The rows of a group lie close to one hidden flat surface of 12 dimensions, which passes through zero. Surfaces can cross.
Known rows, each followed by its group:
[-10   3  -6  -3   1   0   9  11   2   1   4 -13   0  -5   0  -3]
(1)
[ 0 12  6 -9  3  5  2 -3  1  0  4  4 -5  7  9  1]
(2)
[-7  5 16 -2  1 -6 -5 -5 -1 10 -8  0 12 -3 -8 -5]
(1)
[ 16  -5   1  -6   5   3   1 -11   1 -17  -9   7  14   0  -3  10]
(5)
[  4  -9  10 -11   2  26  -2   5   3  10  12   7  -4 -15  -4  -4]
(3)
[ 13  14  -8  -8   3  11   3   3 -16   9   4   8 -14 -13  -6  -6]
(2)
[  9 -12   1  -1  -3  -6  -4   7  10  17  -4  -9  -4  -8 -14   4]
(0)
[ -3 -11  -1   6   0  -8 -13  -2  -4  18 -14   6 -12   8  -5 -12]
(4)
[  2 -11   4  -4   2  -2   1   7 -12 -13  -1  -5  -3   1  -5  14]
(3)
[ -9   3  18  -8 -15  -1  12  10   2   0   6 -17  13   4   3  -3]
(5)
[  9 -11  -5  -5   6  -2  -6  -5   1  -2  -4   2  -4  -3  -5   5]
(0)
[ 24   4  -1   8  -7  -5  -1   9 -15   5   0   7  -1  -4 -10  -2]
(1)
[ -4  -8 -13  -8  -2   1   2   5  -1  -2  10  10 -26 -19  -3  -8]
(3)
[  0   8 -20  -7  11   6   4 -11   9  -2   1  -1   5  -2   7 -11]
(4)
[ -5  -2   0   8   3   7 -14 -14  -1   3   3  12  -3   4   8  -5]
(4)
[ -9  -4   2 -14   0  -3  -4   5   7  -9   4 -18  26   7   1   2]
(5)
[  9 -11   7   9  10   9   0   2   4  -3   4  -2   7 -18 -10  11]
(1)
[ 3  8  1 -2  2  9 -1  2 -3  4  0  2  0  6  4  4]
(4)
[  4   0  -5  -6 -10  -6   7   2  11  13   1 -15  -9   7   5 -10]
(3)
[14  3 -2  4 -4 -5  1 12  6  6  8 -1  3 -3 -3 -2]
(2)
[ -9   2   8   7  -5   0   2 -16  -3  -9   3  -6  -6   5  11   5]
(4)
[ 17 -13 -21  16   7 -27 -20  11   4 -11   8  19   5  -1  -3 -10]
(3)
[ -2  -3 -11  -7  -2  -3  -3   1   4  13  -3  -2  -9   5   2 -16]
(3)
[-18  10 -18   6  -1   2   1  -5 -10   7  -8 -14   8   5   3 -12]
(5)
[ 23  -9  12  11   1   2  -4 -13  -1  -1  11   6  -2 -17  -2  -8]
(4)
[ 24 -13   6  -2  -2 -11  -4  10  -6 -11   8  -5   0  -6 -10  14]
(0)
[-20   4  -1   0  -7   0   0   5   8  -4   6   4   1   4   7   5]
(4)
[  4   4   2  -3   9   6   7   5   9  -5   8  -6   3 -13  -5  18]
(2)
[  9  -6   8 -18  -5   9   4  -4  -7  -7   3 -16  -1  13   7   6]
(3)
[  7   6   0 -14  -2  20  -2 -20   3  16  -2   2 -14  -6   0   4]
(3)
[ 14  -8  -3 -11   0   3   5  11  -3 -10  11   1   7 -15  -6  -6]
(3)
[ 11   2 -19  -1  -1   9   2   3 -13  -3  -4   3   1  -1  -4  -3]
(5)
[ -1   6   0  -4  -1 -16 -10   6  -7   2  -2   9   0  10   0  -6]
(1)
[-10   3 -12   2  -2   7  -2  -6  -2   9  -6  -3  16  -5  -3 -19]
(2)
[  7  17 -14 -22   3   1   9  -4  -2   4  -9  -5   4   3   0 -10]
(3)
[ 3  5 -3 -3 -5  3  1 -6  5  6 -2 -6  1 -1 -1  2]
(5)
[ -5 -18   8  18  -1 -13  -1  16  12  -8  11  12  -8  -6   1   0]
(5)
[ -6   4   5 -17  -3  -3  -9   7   4  11  -5   2  12   0 -11  -1]
(0)
[-29 -15  -8  23  11  14  12   2   0  -9 -13  -6  15  -5  -1  -8]
(1)
[ 11   2  -5  -8  -3 -10  -3   0  -8   6  -5   2  -5  -8 -12  -6]
(2)
[  3  -8 -13   4   1 -13   7  13   2 -10  -3  -9   5  -1  -6   4]
(5)
[-17  11   1  -1   9  -4  -3  12  -6   0   8   3  21 -11  -4 -23]
(1)
[ 3 -8 -2 -5  0 -9  6 -2  5 -7 -3 -8  1 -3 -2 -3]
(0)
[ -9  -9 -10  10  -9   2  -6 -15 -10   1  -4  -7  -1  -7  -4  -5]
(2)
[ 14  -8  -5  -2   4  -6 -10   8  -5   6  -8   0   6  -3 -15   8]
(1)
[-19  -1   2   3   7   4  -4 -10   5   7 -12  -9  -2  -2  -5  17]
(2)
[ 20  -6   6  -5  -3   7   6   8  -4  -5  11   3   3 -19 -10   1]
(4)
[ -7   0   0  19  10   0  14   4 -12  -3 -19   4   8 -14 -13  -9]
(0)
[  3  -6   0  -6  -7 -10   3  -2   8 -10   6  -1   3  -4   2  -5]
(1)
[-19   5  20   6   1  -4  -2  -9  -1  -4  -3  -2  -1  11   8  13]
(2)
[ -9   1   7  11  11   7   2   8   7   8 -13   1   9   8  -2   7]
(1)
[  5  17   3   8   0   4   8  -6 -16 -10  -6   1  10 -12  -9  15]
(3)
[  0   5   3  -4 -11   2   0 -16  -4  13  -2   8 -10  -5   2 -23]
(2)
[  4   4   4   1  -7  -6   5  -5  -9  -2  -2  -2   8  -9  -5 -13]
(5)
[-11  11   1 -12  18 -14   0  -9  -3   0 -11 -10 -10   9   2   5]
(5)
[ -8 -14  -4   8 -10 -11  -4  -7   5 -13   5  -4   9  -3   4 -10]
(2)
[ -2  11  -5 -14   0  14  13   2 -10   2  -1  -4   2  -7  -2 -11]
(0)
[14  8 16  1  7 20 -6 -2  0  7  6  7  8  6  4 14]
(3)
[ 3 -8  6 -9 10  7  0  3 15 -9  1 -2  9  6  2 16]
(3)
[-3 -1  0  7 -6 -1  0 -5  2  0  3 -7  6 -6 -1 -3]
(2)
[11 -1  8  5 -1 -4 -3  8 -4  7 -6  5  7  9 -4 -3]
(2)
[  0  -3  -3   4  -4   6 -16  -1   9  -7  25  15  -6   1  14   4]
(0)
[ 11  -1 -13 -14   6  -5  -3  12  12  -2   3  10   6   0  -2  -6]
(1)
[  1   8   3 -15 -13 -16  -4 -20   0  12 -12 -10   2   3  -5  -8]
(2)
[  9  12   6 -18   5  -6  -5   4  -2   0  13   8  -4  -5   0  -3]
(1)
[  8  -9  17   6 -15 -19  13  -7   8  -6   9  -7 -24 -16  -2   3]
(0)
[ -7  -2  -4 -24   5   0   2  -6 -22 -13  -9   9   5  -4  -5 -22]
(5)
[  0   0  22   1   6   3   1  -2   8   1   8  -6   3 -12  -4  13]
(1)
[ 8  8 12 11 -1  8 -4  1  3  8  8 -3 14  8  5  0]
(0)
[  3  -6 -20  -9   7  11  -9   1  16  15   1   2   2  -3  -2  -9]
(0)
[ 1 13 14 17 -1  9 -5 -5  1 19  5  6 -1  1  4  1]
(5)
[ 10  18   3   2  -5   3   8   8 -13   6   5  -4  -1   3   2  -3]
(4)
[-6 10 -2  2 -4  4  4  5  0  1  9 -2 -2  6  9 -3]
(0)
[ -2   0   5  -6  -6   0   1   2  -1   6   1  -2 -10   1  -1   0]
(5)
[  0  14  -6 -14   4   5 -10  -5  -5  16 -11   7 -11  14  -1   6]
(0)
[ -4   6   8  -6   6  -8  10   8   3   8 -12  -4  -1  -2  -8  -1]
(1)
[ 4  5  2  7  0 -3  0 -3  0 -5  3  5  3 -5  0  2]
(3)
[  7   8   4   8  14  -6   4  -5 -11 -13 -12   3  10   6  -1   7]
(5)
[10 12  8 -5  0 -1  9  4 -2  4 -1 -4  8  1 -1 -7]
(4)
[  6   7  -2   4  -8  -2   2   3 -11  -6  10  -1  -6  -2   2   5]
(4)
[ 1 -7 -5 -2  4 -8  2  1  9  3 -6 -4 -5  1 -2 -4]
(4)
[ 17  -1  -6 -21  13  10   2   8  -3  -2  -4   0  -1   9  -2   7]
(4)
[  0  14   1   6  -4  -1  -1  13 -17   2  -7  -4  13   0 -13  15]
(4)
[ -6   4 -14  11   3  -1   7  11  16  -3   6  -5   4  10  13  -5]
(0)

New rows, each followed by its group:
[  4   8   6  -5   8 -11   0  -6  -3   0  -9  -5   4   0  -7   4]
(5)
[ 24 -12  17   7   7   1 -11  -7   8   2  13  15  -6  -1   4  -6]
(4)
[-16  17  13  -1   5   0  -3  -6  12   5   2  -2  12   4   6   5]
(2)
[ 16  -9 -15  -3   2 -15   2  -5   9  -3  -1  -2   0  -8  -4 -18]
(0)
[-14  18   3  -7  10  16  10  -2 -19   0  -7  -3   2  -1   0   2]
(2)
[ 0 -1 -5  1 10 10  1 -1 -7 -4 -9  5  2  5  0  2]
(1)
[  4   7  -2 -11   3  -5 -15  18 -12   7  -8  15  17  -4 -18   0]
(0)
[ -6  -4   7  -9  -2  10   3  19   3   3   4  -4   8  -9 -10   8]
(0)
[ 12  -9   9   2  18  20   0  -4   1  18 -16  -8  -1   7  -5   8]
(4)
[  1  -6   2 -11  11  15   9   0 -18 -10 -14   6  -8   9   1   3]
(2)
[ -1   2  12  18   4 -13   3   4   0   0   2   7  -1  -5  -2  -6]
(5)
[ -2   5   3 -15   1 -14 -17  -1  -3  -3   9   8  -5   8   6   2]
(1)
[ -3   9  -1  11  19  -9  -3 -11   5  -6  -6  -6   9   7   5  12]
(5)
[  5   1 -12  -6  -6   0   0   1   3  -5   6  -2  12   7   8 -15]
(2)
[-1 -6  0 -4  5  8 10  3 -1 -9 -4 -2  1 -1  0  2]
(2)
[ 12  -6  -2  10   3  17  -1   7 -10   6   5 -11  18  -3  -4  -6]
(0)
[-11   1 -12   6  -6   1  -3   8   6   0   9   4  -1  -5   2   1]
(4)
[ -2   4  -6 -11   3   2   1  10   9  -1   5   2   4   2   2   1]
(0)
[-16  10   2   9   2 -13   1 -15  14  -5   0  15 -12  -7   7  -1]
(3)
[ -8   7 -19   4   6  13   2   6  -6  -2   7  -9   0  -2   3  10]
(2)
[  1  21   3  -2  -1  14   0  -2 -10   5   2   2   2   1   1  14]
(4)
[ 13  -8  -3   5 -12  -3   0   4   2  -1  12 -13   2   3   5  -6]
(3)
[  2 -14   1  17 -21   4   1 -22   2  -1  -3  -1   8 -12  -1 -15]
(1)
[  7 -11 -12   1 -10   8  -3  -6  -6   3   1 -13  -4  -3  -3   3]
(3)
[ 4  0  7 -1 -3 -8  1 -8 10 -1 -1 -2 -6  2  1  8]
(3)
[ 20  -4   2  18  -9  -6   9   9 -15 -12   3   5  -9   4   2   4]
(1)
[ -5   6 -15  -9   0  22   9 -10   0   4 -16  -3   1  11   5   4]
(5)
[-14   2  -7   6   3   2   4   2  -3  -6   1 -14  -2  -7  -1  16]
(2)
[  3   1   2  -8  14   4  -6  16 -14   4  -3  15  -9   1  -7   2]
(3)
[ 20  -5   6   8   3   2  -3   1  -8   1  -1  -1   2  -8 -11   8]
(4)
[-18  -2   1  26   2   1  19  -5  -4   2 -16 -17 -11   5   5   1]
(0)
[-5 -2 -4 20  1 -5 -8 -1 -9 -9  1  5  7  4  3  3]
(3)
[ 10   6  -6 -10   5   7   5   3 -10 -11   1 -13   5   5  -1  19]
(2)
[  9   5  -2  -7  10  -2  -9 -11   9   4   5   2  -5  -2   1   6]
(5)
[ 15   6   0   3   7  -3  -6  11  12   0  28   3 -10  -3   8   7]
(5)
[  3  -1  -6  19  -2 -11  -6   2   4   0   0   4  10  -6  -5   0]
(3)
[  0   9  -3   2   5   1  -9 -19  12   3  -1   9  -1  12  12   1]
(3)
[  7   2  -9  11 -15  -7 -12  -6 -13  -7  16  -1  -3  10  11  -6]
(2)
[  5 -14   3   7   1   1  -4   5  -7  10 -16   9 -17  16  -2   3]
(2)
[  4   7  14  -4   3  -8   8  -5   2 -12   3  -7   8   3   5   6]
(5)
[  3  -2  -8  -5   5 -20 -10 -10  -7  -3   8  -4 -36   2   5  13]
(5)
[ 15  -8   0   8  -1 -23  -9  -5 -10  -4   0   4  -6   4  -1 -12]
(4)
[ 14  -1 -25  -3   0   2  -8   5  10   8   8   2  12   0   2 -20]
(3)
[  7  -6  -9  -9   6  -2 -10   8   4  16  -4   7 -12   4  -5  -6]
(3)
[ -4   1  -3   5  16   8  -1   1 -19  -4  -1  10 -12  -8  -2   0]
(1)
[ -2   3  13   1  11 -12   4  13  14   4   7  -1 -13   4   5   8]
(5)
[-20   2  -2  -2   6  -3 -10  -9   3  -5   1   5   1   0   5   0]
(2)
[ -3   3  -2 -13  -7   4  -2   6   1   3   8  13  -5  -7   0 -15]
(4)
[ 20  -7  10  -5   0   9 -13  -7   0  -1   8  -3  14  13   6   0]
(3)
[ 12  11  10   1   3  -5   1 -10  -6   1  -4  -3   4   2  -1   2]
(4)
[ 3  5 -3 -8 -6 -1 -2 -1  0 -2 10  3 -9  2  6  0]
(0)
[ 6 -2 14  4 -7 -2 -4 -8 -7 -1  4 -4  0  0  1  3]
(0)
[ -6  -3 -13 -10 -14  -3  -3  14  -6  -4  10   8 -18  -4  -1   5]
(4)
[ 2 -9  0  9 -6 -2 -6 12  6 24 -3 -9 -6  6 -4 -6]
(3)
[ 15  -4 -10   6  -4   9  -8  -2   3  10   3  -6   7   2  -1   0]
(3)
[ 11  15   0 -16  -5  -8  -5 -15  -4  -3   3 -16   6   2  -2  18]
(2)
[-10 -14  15  -1  -9   6  -5  -8  -6   7  -4   5 -15  -1  -2  -1]
(4)
[-19   7   9   0   1   1   2   5   3   7   8 -22   0  -2   2   9]
(1)
[  6  -5 -11  -6   9  -2  -8   4  -7  -4  -2   9   2 -10 -11  -3]
(2)
[  2  -9  -4   8   0 -10   3 -13  -1 -15  -1  -8   1   7   7  -5]
(0)
[  4   4  -1   5  -3   7 -10 -20  -1   3   3   5  -1   3   7   0]
(3)
[-19   8 -10  -1   3  13  15   7   2   2 -12 -14   3   5   1  11]
(3)
[ 11  28  10 -11   5   2  -5  -1  -9  11   5  13  -2   1   0   0]
(2)
[ -3   8   4   5  -4 -13   1   0   2  -4   2   6  -3   5   5   0]
(0)
[ 13  -5  -5  10   5  23   7  17 -18  -7   3  10  -1  14  10  -7]
(2)
[-15   8   9  -1   3 -15  -2  -8  18  -9  -5   1  16   3   1  16]
(4)
[  4   9   5  -5  -7 -20  11  10 -25 -10  -2  -9  -6  -7 -10  -1]
(2)
[  1   1  14  14   6   7   1 -10   7  19  -9  -3  11  -6  -6  -9]
(4)
[-12  22   3  10   0  14   2  -1   3  26  -9  -3   2   5   0   3]
(4)
[-13   2   4   6  -8  -2   8   8  10   3   2 -10  -9   7   6  14]
(4)
[ -1  -5  -1 -10   6  -9  -8 -10  15   4  -3   4   7 -20 -14   1]
(2)
[ 26 -11   6 -22   7 -10 -16   7   3  13   4  14  -7   6  -4 -17]
(3)
[ -5   5 -25  10   3   4  -5   7   3  14  -6   2   6  -1  -3 -11]
(3)
[ -6  -2   7   1  -4  -1  13  -4  -6  -5  -4  -8   4 -14  -7  -7]
(2)
[ 4 -1 -1 11 -6 -2 -5 15 -8  5  8  2  4 -7 -7 -1]
(0)
[ 0  1  2 -4  6  0  7 14 10 -7  9  1  5  6  7 -1]
(3)
[ -3   1  -2 -12   3  25   1  13 -19  18  -3   1  -5  -7 -10  -9]
(3)
